The groups are shells around one centre, one inside the other: the same stretched ball of 6 dimensions in 9 sizes.
(in the rows, 128 means zero)
Some rows, each with its group after it:
[218 136  99 132 137 117 135 132 123 123 120 151 121 120  97 126 107] : rase
[154 125 108 163 140 136 130  58 132 106 103 157 107 122 162 167  95] : visi
[173 147 123 181 139 123 137 100 120 113 143 156 132 127 125 140 104] : baruz
[193 106  94 117 156 123 128 156 156 112  73 123 132 129 102 143 107] : Tebot
[167 123 113 187 133 123 132  87 101 108 166 165 126 115  81  95 159] : rase
[205 160 118 162 129 116 140 102 101 123 161 167 123 118 105 119 106] : gatot
[170 136 140 173 158 114 139  92 120 121 149 146 142 131 115 119 111] : baruz
[162  85  96 158 154 126 123 146 145 100 104 129 141 126  70 110 162] : gatot
[212 113  95 171 149 117 132 137 147 129 107 153 125 132 118 143 107] : bofu
[181 146 124 169 142 121 138  74 117 121 138 161 120 125 140 142  94] : tedos
[158  93  95 131 152 133 124  95 146 102  77 135 115 122 123 145 122] : Dok
[144 102  87 122 138 145 122  62 140  92  66 144  95 115 150 167 110] : Tebot
[188 106  83 157 145 132 127 119 162 115  67 148 110 130 155 180  90] : rase
[153  99  91 160 136 136 124  86 129  98 107 152 111 116 110 131 145] : visi
[198 130 104 173 140 121 135 101 130 125 123 163 117 126 132 146 101] : bofu
[175 102  75 137 132 135 121 154 142  92  87 136 122 118  81 134 144] : filud
[206  52  47 125 159 133 116 149 198 120   4 131 100 133 147 187 102] : filud
[199  90  77 146 145 125 125 132 148 116  86 146 115 123 100 133 133] : Dok
[146 133 144 187 154 119 137  69 112 111 160 150 141 127 115 114 126] : bofu
[184 110 107 185 151 118 131 143 138 116 128 144 143 131  90 120 136] : tedos
[172  85  93 146 162 128 125 116 164 113  66 132 122 132 134 157 111] : tedos
[154 138 120 160 138 127 132 122 118  94 138 139 141 122  90 122 130] : gatot
[180 139 137 186 153 110 139 119 113 120 169 148 152 130  84 100 130] : visi
[142 114 120 205 150 129 131  65 132 108 129 158 125 129 145 146 122] : Tebot
[166  99  88 136 147 138 125  63 155 111  57 149  94 124 177 183  86] : bofu
[170  75  92 192 153 123 124 116 141 113 118 150 129 126  86 108 168] : filud
[201 102  80 147 145 125 126 155 158 115  77 140 123 129 112 152 112] : baruz
[194  67  72 147 159 125 121 138 169 119  60 137 117 130 111 144 131] : bofu
[194 174 135 160 133 114 143 109  98 118 171 157 137 121 100 117 100] : baruz
[164 160 150 163 148 115 141  99 102 111 171 144 150 126  96 107 113] : Dok
[152 116 114 204 133 125 130  92  99 101 177 164 133 115  66  84 181] : filud
[162 107 109 193 144 125 130  88 121 111 142 160 126 122 101 113 150] : baruz
[172 124 124 214 142 115 135  96 105 118 181 167 139 123  81  91 159] : gatot
[147 145 118 163 129 135 133  65 110  97 135 158 116 116 132 143 111] : visi
[192  86  83 169 150 123 125 137 150 118  97 147 124 127  97 128 141] : tedos
[191 159 114 120 129 124 136 117 107 107 133 146 125 115  97 126 102] : Tebot
[143 106  94 165 131 139 124  80 123  91 115 154 112 113 109 131 149] : tedos
[187  65  68 166 155 129 120 139 173 115  59 141 116 131 119 153 134] : Dok
[138  92  72 127 128 151 117  85 141  80  64 142  97 110 126 159 135] : filud
[145 102  92 169 136 141 124  63 134  98  99 158 103 117 141 153 128] : visi
[164 104 111 194 149 123 130  89 127 114 137 157 127 125 108 118 144] : baruz
[176 130 100 189 124 127 130 115 109 104 155 166 125 116  83 112 151] : rase
[201 154 124 172 132 108 139 161  92 113 192 151 156 118  30  70 156] : gatot
[195 161 130 143 134 112 140 121  91 115 174 151 140 116  65  89 127] : Tebot
[144  78  92 181 147 136 122  67 139 103 101 155 109 121 124 134 152] : gatot
[202 167 130 178 131 111 142 124  95 121 185 163 141 121  80 101 120] : bofu
[187 110  86 155 138 130 128 102 142 114  91 155 107 123 136 157 108] : visi
[155 118  96 129 135 140 127  59 131 100  85 151  97 115 153 164 100] : Dok
[143 100  82 128 132 145 120  96 137  84  78 139 107 112 113 147 136] : rase
[185 175 152 191 145 108 146 118 103 122 187 154 156 131 101 114 101] : filud
[158 121 117 212 136 124 132  83 108 109 169 168 130 120  95 105 156] : Tebot
[142 105 112 202 143 129 128  89 122 100 144 155 132 123  99 114 159] : Dok
[162 138 135 182 146 119 138  68 107 116 161 159 131 123 116 116 122] : tedos
[151  85 108 199 159 125 126 111 145 108 118 143 139 132 102 122 153] : rase

New rows, each followed by its group:
[189  90  90 145 158 125 127 112 159 121  72 141 115 130 135 154 107] : tedos
[178 140 106 139 129 128 132  96 109 105 131 154 116 113 102 125 120] : tedos
[156 122  82 136 116 144 123  89 118  86 103 155 100 106 110 142 134] : filud
[187  76  48 106 137 144 116 122 172 101  18 138  88 119 144 184 105] : filud
[177 145 116 188 134 123 135 119 119 109 147 157 135 125 109 134 116] : gatot
[179 134 107 131 143 128 132 110 137 109  94 140 121 125 135 158  87] : tedos
[133 165 151 189 134 127 140  42  87 100 185 164 132 118 124 118 119] : bofu
[165 111  84 152 127 139 124  82 127  99 101 160 100 113 124 145 129] : Dok
[181  97  88 166 145 129 127  95 144 117  94 155 109 124 132 147 120] : tedos
[143  92  94 156 150 139 123  82 154  99  73 141 112 126 149 165 115] : tedos
[228 157 120 150 144 106 142 148 119 133 147 150 140 128  94 120  94] : rase
[165 180 159 189 134 112 146  72  72 113 218 166 146 118  85  86 128] : bofu
[179  72  56 145 138 140 117 124 163 102  52 146  99 120 123 161 134] : bofu
[174 181 153 199 137 114 146  77  91 120 195 168 142 126 121 120  98] : gatot
[198 100  88 162 152 122 128 147 159 120  86 141 128 133 116 150 112] : tedos
[153  88  89 174 143 133 122 123 142  95 104 142 128 122  91 126 158] : Dok
[180 129 108 176 132 123 133 103 109 111 153 162 125 117  88 109 142] : tedos
[199 126  92 136 138 127 131 104 138 118  91 153 106 122 139 159  90] : Dok
[174  89  98 167 155 122 126 131 143 111 109 139 135 127  86 115 150] : tedos
[146 118  90 163 117 142 124  81 107  86 132 162 108 106  93 120 159] : filud
[183 156 122 128 132 120 136 130  99 103 153 141 139 115  66 100 127] : rase
[144 114 123 194 144 124 131  84 110 103 161 154 136 120  85  97 163] : bofu
[137 109 103 181 142 142 127  32 141 104  91 163  97 124 188 182  97] : gatot
[171 166 158 204 144 106 145 111  84 116 220 157 164 125  61  73 144] : Tebot
[190 150 126 147 142 117 139  99 110 119 146 152 129 122 107 120 105] : visi
[173  79  86 163 152 127 123 123 149 110  93 141 124 125  97 126 149] : tedos
[206 162 126 141 139 114 142  99 108 127 146 157 125 122 118 128  87] : rase
[175 138 135 189 146 112 138 104 103 118 179 156 146 124  78  90 143] : tedos
[194 118 120 153 161 109 134 154 135 121 128 130 153 133  75 107 127] : bofu
[149 130 129 161 151 126 134  83 124 105 128 142 133 126 124 134 112] : tedos
[177 143 117 153 137 126 136  67 113 115 131 161 112 119 137 141  98] : baruz
[121 115 114 172 137 139 126  74 119  85 127 146 125 117 111 129 146] : rase
[199 121 106 143 146 116 133 137 125 118 127 142 134 123  78 109 130] : tedos
[137  92  79 128 134 150 119  53 141  88  62 148  88 112 152 167 120] : gatot
[184  94  87 150 150 129 126  96 153 118  75 149 107 126 143 159 107] : tedos
[156 148 130 131 142 129 136  53 111 106 124 148 116 118 143 144  90] : rase
[205  88  53 125 135 136 120 145 165 110  44 144  99 121 126 171 109] : filud
[142 126 123 175 148 130 131  81 130 101 122 146 130 127 135 146 112] : Dok
[233 124 110 162 155 101 137 179 134 137 139 142 151 133  65 101 125] : gatot
[145 151 151 192 145 119 140  63  93 109 187 158 142 122 103 101 132] : Dok
[198  77  77 130 168 126 123 151 190 121  28 123 120 140 146 181  88] : filud
[164 152 145 177 144 114 140  98  94 110 186 151 149 122  76  89 138] : tedos
[131 111 119 180 144 132 128  72 117  95 138 149 129 120 104 116 151] : Dok
[200  84  84 160 159 121 126 145 166 123  75 139 125 134 117 148 118] : tedos
[186 120 105 192 146 123 133  93 141 124 115 163 117 131 150 159  99] : gatot
[194 138 122 203 145 112 138 122 122 126 158 161 141 131 106 123 117] : rase
[134 136 118 182 124 135 130  69  96  88 163 161 124 111  94 110 154] : bofu
[196 110  83 163 135 126 127 137 139 113 106 153 119 122 101 137 128] : baruz
[165 114 113 171 152 123 130 126 137 107 120 138 141 130 101 128 129] : tedos
[197 128  95 152 137 126 132 113 136 117 103 154 114 124 131 154  97] : tedos
[163 166 144 185 137 120 142  65  96 114 177 165 132 122 124 123 105] : tedos
[196 158 140 149 152 110 143 113 116 126 148 144 143 130 111 123  89] : Dok
[159  91  77 164 144 144 122  73 167 106  48 154  93 128 188 201  89] : filud
[189 129 110 185 137 118 134 120 116 117 153 160 133 123  88 111 137] : visi
[212  98  76 144 149 122 125 185 165 116  72 132 132 132  96 148 116] : filud
[160 116 108 169 149 131 130  81 145 111  96 150 117 130 158 167  95] : tedos
[180  97  98 187 148 120 128 134 136 114 128 149 136 127  82 111 155] : tedos
[155 131  98 159 124 141 128  68 122  97 110 162 102 114 144 159 110] : Dok
[159 172 141 201 123 120 140  96  80 101 208 167 145 116  77  94 142] : gatot
[144  98 104 189 146 132 125  95 134 100 121 149 127 124 108 128 150] : tedos
[194 145 118 175 141 118 138  99 123 125 138 162 124 127 133 143  94] : Dok
[188  93  85 122 155 128 125 124 161 114  59 132 115 127 128 157 104] : tedos
[155 152 131 174 128 125 136  76  87 101 179 162 130 113  87  99 142] : tedos
[145 176 155 162 131 122 142  51  72 101 197 159 135 112  96  96 125] : gatot
[182 154 113 146 120 124 134 122  90 100 167 155 131 109  59  94 144] : gatot
